The rows are grouped in 4 ways, from coarse to fine. Each group lies inside one group of the grouping before and may be the whole of it. The rows also spread widely along 13 directions, which tell nothing about the answers.
Known rows, each followed by its group in each grouping:
[ -5 -17   6  -7  11  44  11  25 -46 -40 -27 -25 -12 -12 -35 -17 -22  28
  -3 -48] => k488 kidat k50 fiva
[  8 -21   4  39  24  -4  37   1  20  41  13 -15   1  -6 -14 -10  14  -7
 -33  12] => k488 kavo k511 fubof
[-14   7  22 -15 -24   8 -14  13  -9  24   2   0  26 -11  37  17 -28  42
   5   3] => k300 fafid k100 Lal
[ 20  25  34  -4 -26   7 -17  -9   5 -27  -4   3  21   0  46  17 -37   2
 -18  16] => k300 Kemat k89 balu
[  9  12  34  22 -10   3  -4 -14   3  44 -27 -18  25 -10  58   0   5  51
 -15 -33] => k300 leki k261 Taf
[  8  -2   1 -47  15  15 -41  36   3  14   4  22  16 -17  30   5   4  69
  -6   6] => k300 leki k261 lipaz
[ 14  18 -25  14  53  -1 -13  52   5   2  16   8  16  18  -9  -1 -10 -25
   1  11] => k300 Kemat k89 Miz
[ 18 -12 -10 -13 -12   7  -5 -15 -38   1 -42   7   0 -35  28  16   2  27
 -30   4] => k300 novi k220 tus
[-43  13  48   3   3  37 -22 -11 -12  19 -39 -13  20  19  46 -54  -8   6
   2  13] => k300 Kemat k754 vub
[ 28 -14   8 -20  -9  -7  -5 -15 -25  -1 -18  13   8  12  40 -11  10  26
   8  39] => k488 kilek k67 zera
[-10  29 -13   5  24  -8 -31  14 -25 -12  -8  26   4   1  -2  45 -10 -37
   6 -52] => k300 leki k650 gari
[-21 -17  12 -38 -35   1  20 -41 -21  10   7 -14  -6 -44 -13  35  -3 -11
 -88  27] => k488 Dif k787 vepav
[ -7   9 -16   0  27 -20 -24  -9   9  68  13  29 -15  45   5  -9  25 -14
 -44  52] => k300 Kemat k499 zefam
[-21 -17  29  -4   2 -19   1 -47  21  13  19  26   2   9  22  -9  13 -51
   8  46] => k300 Kemat k499 zefam
[-16  -1  -6   1   2   6  -2   9 -21  16  -6  -3 -10   9 -10  -6  -2  20
  17 -28] => k300 novi k220 tus
[-27 -10  -2  -3 -30  13  10 -20 -18  16 -34  -5   0 -39  19  -5 -13  -3
 -13  29] => k300 Kemat k89 Miz
[-16   8   9   3 -18  18 -27 -18  46 -31  -6  43 -39 -21   2   7 -10 -20
  -9   2] => k300 Kemat k754 vub
[ 28   5 -13  27  -8 -28   1 -23  20  44  11  18 -33  55   4 -12  10   6
 -13  32] => k300 Kemat k89 Miz
[  8 -28   8  29  19   8  26  15  26  33  27  -5 -17  11 -25 -20  -8  25
 -14  -2] => k300 Kemat k499 zefam
[  3  -6  32 -21 -22   2 -26 -25 -47   4 -18  23 -20  57  20  -6  -5  44
  16 -10] => k488 kavo k511 fubof
[ -7  10  14 -22  35  -8 -16  -7  27   4  41  13  -2  16 -17  10  21 -42
 -58  25] => k488 kidat k50 fiva
[-15  17  13   8 -24   9  -9  -4  -1   2   8  16 -24   6 -19  38 -32  -6
 -39 -14] => k488 kavo k511 fubof
[ -6 -25  -9 -56 -14  16 -14  11   5  -4  -3  20  -8 -11  18 -39  15  46
  24  72] => k488 kilek k67 zera
[ 29   4 -34 -23  18 -19  13  -8  12 -36  24 -24 -11 -18 -35   4  34 -35
 -26  -6] => k300 Kemat k754 vub
[ 18 -15 -31 -21  46 -10 -16   0 -28  13 -16  25   8 -36   8  29  31 -16
 -50   8] => k300 leki k650 gari
[  1  41 -24 -47 -19   0 -20   3   3 -34  15 -24 -14   4 -21   1  13  10
 -15 -19] => k300 novi k220 tus
[ 36  13 -32   1 -27 -23   5  -7 -12  -9  34  10 -40  47 -41  32 -32 -18
 -28  21] => k300 fafid k100 Lal
[  7   2  21  -7 -20   0 -12 -37  -5 -15  -8  13 -11 -18  19  33  -7  -3
 -37 -20] => k300 fafid k100 Lal
[-29  10  18  54 -20  14  15  -2  17  14 -12  11  -8  -4   2   4 -38 -36
  -3  17] => k488 kavo k511 fubof
[ 32 -26  13  14 -15  10  34  -5 -52 -36 -37 -30  25 -45  24  16 -31  19
  16 -41] => k300 Kemat k89 balu
[ 52 -25 -19   5  11 -33   5 -11  23  -7  32  44 -39  31 -18   9  23  -3
   6  27] => k488 kavo k511 fubof
[  1   9 -32  -7 -17   7 -21  -4 -21 -19 -34  21 -39  14  -5 -13  -5   6
  20  -3] => k300 Kemat k89 balu

New rows. What belongs after each?
[ 30  -3  -8   9  30 -12  -1   0 -11  29  -6 -10  -9  39   5 -28  40  44
   9 -35] => k300 novi k220 tus
[  1 -35  10 -18   0   6  20 -11 -14 -25  -9  -1  11 -42  11  -4   8  -2
  13  13] => k488 kilek k67 zera
[ 16  12  19   3  -6  16 -30  -7   6 -37 -28  24  -7   3  36  -7 -12   8
  13  -8] => k300 Kemat k754 vub
[-12 -12   1 -38  -1 -16  -8  -9  -9  18  -7   5  18  -4  38 -24  43  27
  52  20] => k488 kilek k67 zera
[ -2   0   9  51  -9   9  28  -3  13  52   6 -28 -27  30 -22 -21 -13  32
 -26 -29] => k300 fafid k100 Lal
[  7  34 -19  -8  13 -30 -13 -20   6   9  16  -9 -25  52 -22 -10  51 -20
 -11 -21] => k488 kavo k511 fubof
[ -4 -21  -4  11  30  16   4   2  23  30   2  11 -34   2 -29 -22  24  14
 -49   6] => k488 kidat k50 fiva
[-12  -1 -31   0  30   5  18  26 -48  23 -10 -23  17 -10 -24   6  -4 -29
 -37  20] => k488 kilek k67 zera
[-22 -30  37  35  13  31  18  11  10  26 -27   9  18 -29  30 -24 -17  11
  -6  24] => k488 Dif k787 vepav
[-22  -2   5   3 -17 -16   5   7  16  -9  42  28  -5   6 -15  27 -32 -32
  53   6] => k300 novi k220 tus
[ 31 -33 -18  20  18  16   2  28  24 -28 -16  42  -9 -56  11  10 -15   7
  13  17] => k300 Kemat k754 vub
[  1  18 -32  33 -10 -21  40  21  25  23  -4 -30  30 -30  13 -11   5 -26
  33  40] => k488 kidat k50 fiva
[-35   4  -6   0  26  16  -5  30  12  55  -7 -16  18 -15  10 -32  20  29
   2  -4] => k300 leki k650 gari
[  8  18   3 -23  39 -25 -23  34   0   7  40  -3  39  26  18  11  16  11
  44 -31] => k300 fafid k100 Lal
[-32  11  56 -24 -10   7 -27   0  -2 -18  28  17  22  27  24   7 -31  -1
  44 -13] => k300 novi k220 tus
[ -1  35 -16  -3  11 -15 -34  24 -29 -22  -8  33  -1  60   8   4 -11 -29
  56   1] => k488 Dif k787 vepav
[-21  27  33 -15   0  15 -31 -16  33 -32  13  22 -15   8  -1   7  -1 -33
 -41   1] => k488 Dif k787 vepav
[ 15  59 -21   5 -16   8  -9  47  15 -33  13 -32   8   5 -10  13 -33  12
   9 -36] => k300 fafid k100 Lal
[  1   4 -18 -27  -5   9  -9  17  10  26  -6  -7   5  -9  18 -30  15  44
  -4  36] => k300 leki k650 gari
[-29 -13  24 -27  21  12  18  -7  18  -5  28 -37  26 -40 -11 -13  13 -30
 -32   9] => k300 Kemat k754 vub
[ 17   8  25  19 -22   4  13 -33   3 -63   4 -12 -26  14 -20   6 -25 -34
   1 -43] => k300 Kemat k754 vub
[-11 -39  -4 -16 -31 -17  13 -39   5  14   3  30 -23  -6  10 -14  13  -1
  35  52] => k300 novi k220 tus
[ -8   3  13  35  32   6  -8  32 -26  18 -42  17  41 -39  46  34  -9   7
  13 -48] => k488 Dif k787 vepav
[ 19  28 -60 -21  15  -5   6  56   9 -37   6 -16  21 -17 -13 -12   4 -32
  12  56] => k488 Dif k787 vepav
[ 10  -7 -17 -11  14   0 -10  13 -25   2 -25   3 -11   9   3 -22  33  44
  36 -30] => k488 kavo k511 fubof
[ 18 -26 -23 -16  -5   1  17  45  42 -13  23  14  -1 -39  -4  -9   5  44
  43  29] => k488 Dif k787 vepav
[ 25 -31 -34  -1   8  -7  38  24   3   2  18 -29 -12 -15 -32 -21  18  42
  38 -26] => k300 fafid k100 Lal
[-28   6  22  -5 -39 -10   2 -28  -1 -37  17  15 -10  -3  -7  29 -29 -40
  50 -33] => k300 leki k650 gari
[ 12  -2   2 -27 -19  -9 -17   3 -23 -24  16  38  -7  11   4  41 -28   1
  11  17] => k488 kilek k67 zera
[  2  31  -7   0 -21   7  27  53  -6 -19  13 -55  34   6  -7 -17 -34  19
  49   0] => k488 kidat k50 fiva
[ 27  18 -14  21  10  -8   4  18 -12  17 -12 -10   6  34  13 -16   6  16
   9   7] => k488 kilek k67 zera
[ -6 -25  19 -10  11 -11   7 -15 -34  25  12   2  -4  -5 -10  36  15  26
 -19 -59] => k488 kilek k67 zera
[  6 -19   0  -5   1 -11  27   7  -7  57  20 -20  18  -5   1   3   7  27
 -36  38] => k488 kavo k511 fubof
[ 37 -11  15 -22  -8 -19  15 -18 -16 -36  16  -2  25 -18  17  32  -4 -22
 -14  27] => k488 kavo k511 fubof
[ 11 -13   3  30   8  13   2  21  27  16 -11  19  -4 -12  19 -16  -5  38
  30 -10] => k300 leki k650 gari
[ -9  23 -15   7  71   0 -33  25 -10  28 -14  -2  13  16   8 -13  41  -7
  -6 -48] => k300 fafid k100 Lal
[-26  31 -23 -16  -6   8  -3  -2 -29  26 -33 -33  16 -17   8 -10  16 -19
 -52  36] => k488 kavo k511 fubof
[ 16  32 -24 -33   0 -14 -40  19 -23  11  15  27 -21  45 -12  37  -3  21
 -42   2] => k488 Dif k787 vepav
[-17 -20   4  19  16   2  26  -5  -1   3  11 -15 -31  22 -47 -28  21  -2
  28 -49] => k488 kavo k511 fubof
[-33 -13   5  11  32 -28   0 -18   2  64  15  19  10  -1  10  14  35 -24
   5 -13] => k300 novi k220 tus
[ 18 -16 -18 -34  -7  19  10  39  -4 -14  11 -31  -7   7 -19 -47  -2  70
  35   6] => k300 Kemat k754 vub
[ 25  13   0  36 -20 -16  -7 -25  13  18 -19  20 -19  27  34  -3   2  10
  12   1] => k300 fafid k100 Lal
[-10  -1   4   6   0  24   3   7  17 -49  21  15 -30  26 -41 -24 -43 -56
   2  42] => k300 Kemat k499 zefam
[  7   9  -9  -5  11 -24  12  -6  53  37  30 -13  10 -11   8 -11  49  -3
 -28  37] => k488 kavo k511 fubof
[-43  -4  54  10  14 -16   0 -59 -15  42  -1  -3  -3  40  11  -9  37 -24
 -13 -45] => k488 Dif k787 vepav
[ 13 -28  11  27 -43  -8  43 -43 -13  32   2 -20 -26   4 -10   7 -17  22
 -28  -3] => k300 fafid k100 Lal
[ 11  -9 -14  -4 -18  20  10  24   2   1 -13  -9  -7   3   6 -44 -14  46
  25  40] => k300 novi k220 tus
[-36  48  41  -6   1   1 -60 -14   5 -10   9  44 -14  31  13  48 -10 -23
 -16 -58] => k488 kilek k67 zera
[-16  66 -26   0 -13  19 -23  28  54  -1   2 -22 -31  33 -22 -48  16  11
 -14  14] => k488 kavo k511 fubof
[-17  33  -8   6  58 -12  -7  14 -21  27   3 -31  11  54 -20 -25  43 -29
 -13 -41] => k488 Dif k787 vepav
[-25 -12   3   8 -21   1   2 -13  49  11  36  37 -44  -6 -33  15 -20 -19
  -9  17] => k300 leki k261 lipaz
[-31 -25   5 -35   6  21  -1  23  13  -3   0  10  20 -56  14 -15   9  12
  18  41] => k488 kavo k511 fubof
[  7  32  17 -16   1   0 -38   9  22 -45   5  29   4   0  22  26  -3  -7
  16 -23] => k488 kidat k50 fiva
[-11 -17   2  22  37  22 -14  49 -33  28 -24  30  21  10  24 -12 -29  21
  38  11] => k300 novi k220 tus
[  2  -9  41  20  12   7  -7   0 -26  18 -19  18  22  -6  35  31 -20  17
 -14 -27] => k488 kidat k50 fiva
[  5  45  -1  -3   4   7 -20   6  25 -41   9  -5 -17  40 -12 -24   6 -24
   3  -2] => k488 kilek k67 zera
[-44  14  40   8 -28  38 -27  -5  -6  25 -15   8 -23  15   6   2 -39  43
 -26 -39] => k300 fafid k100 Lal
[ 34  20 -16 -14   1 -36 -19  12   6 -17  33  14  -1  27   5  29  12  16
  47 -42] => k300 fafid k100 Lal
[ -7  21 -24 -17  20 -24 -26 -20  14   8  18  21 -29  19 -19  11  43 -30
 -20 -16] => k300 novi k220 tus
[  2  -3  20  13  28   4   1  15  27  40  14   0  16   9  16 -18  14  17
 -24  26] => k488 kavo k511 fubof
[-11 -25  52   8 -13  -6   7 -59  10  38 -13  12  -3 -13  38   2  27  17
 -27  -6] => k488 kidat k50 fiva
[-29   7  -3  11  16  21  19  16 -42  -1 -17 -41   2  14 -32 -26  -6 -15
   2 -31] => k488 kilek k67 zera
[-11 -23  14  -6  28  28 -20  11 -10  30  -7  32 -23  -4  -8   8   1  39
 -56  -9] => k488 kilek k67 zera
[ 13   4  -6   3  15 -15 -24 -16   3  55 -12  29 -23  53  20 -24  38  25
 -24  35] => k488 kidat k50 fiva
[  8  -1   7   3   8 -17  12 -37  19  18  30 -10 -12  42 -10 -25  18 -41
 -35  45] => k300 fafid k100 Lal
[  9 -29 -16  24 -26 -21  63  -5 -24  59  -4 -34  21 -20   6  -2  -5  10
  -4  55] => k488 kavo k511 fubof
[ 31  42 -15 -18 -11  18 -28  27  -2 -21  -7 -11 -23  17 -12   7  -4  52
 -49 -25] => k488 kavo k511 fubof
[ -1  13  12  -4  -1  -7  21   9 -27 -26   1 -35  49 -20  15  15 -14 -35
  19  -2] => k488 kavo k511 fubof
[ 28  30   5 -29  21  14 -54  20 -19 -22 -22  16  -8  44  22 -12  16  52
  -5 -28] => k488 kidat k50 fiva
[-17 -14  -8 -29  41  -4 -11   3 -38   7  -7   6   0  10 -12  -8  36  -7
  -2 -17] => k488 Dif k787 vepav
[ -8 -13 -15 -15 -22  -3  41  48  -7  10  36 -24  30 -39 -19  29 -38  16
  11  27] => k488 Dif k787 vepav
[ 16  -1 -21   1 -10 -25  12   9  43   9  12  12   7 -15  21 -11  22   3
  43  48] => k488 kidat k50 fiva
[ -7  18  39  12 -20  -8 -12 -45  -8  11  -7   3  -4  13  23  28  -7  -4
 -23 -48] => k300 leki k261 lipaz
[-34  -6 -19  23  14  -1  41  21   1  21  19 -38  11 -13 -36 -17  -6 -36
  26  -7] => k300 fafid k100 Lal
[-12   5  12  35  15   1   3  12 -10   4 -41   4  29  -7  44 -20   5  -9
  68 -17] => k488 kidat k50 fiva
[-30  13  -7  -5  27  16 -41  38  -3  26   6  32 -10  18  -7   8 -13  15
   1 -18] => k300 fafid k100 Lal
[  9  -8  -3   8 -40  -3  31 -47  -4  21 -23 -30 -19 -14   7 -19  11  12
 -38  20] => k300 Kemat k499 zefam
[  1  20 -13 -37 -69   7   9  -7  17 -58  14 -12 -26  -4 -18 -10 -24  -2
  19  44] => k488 kilek k67 zera
[ -4  -9 -23  -1   3  11  -2   2 -14  39 -30  -1  -3   3  19 -39   9  16
 -15  59] => k300 fafid k100 Lal
[ 22   5  -9  -8 -28 -28 -17 -44 -11  -8 -17  34 -47  34   8  11  31  16
  12 -23] => k488 Dif k787 vepav
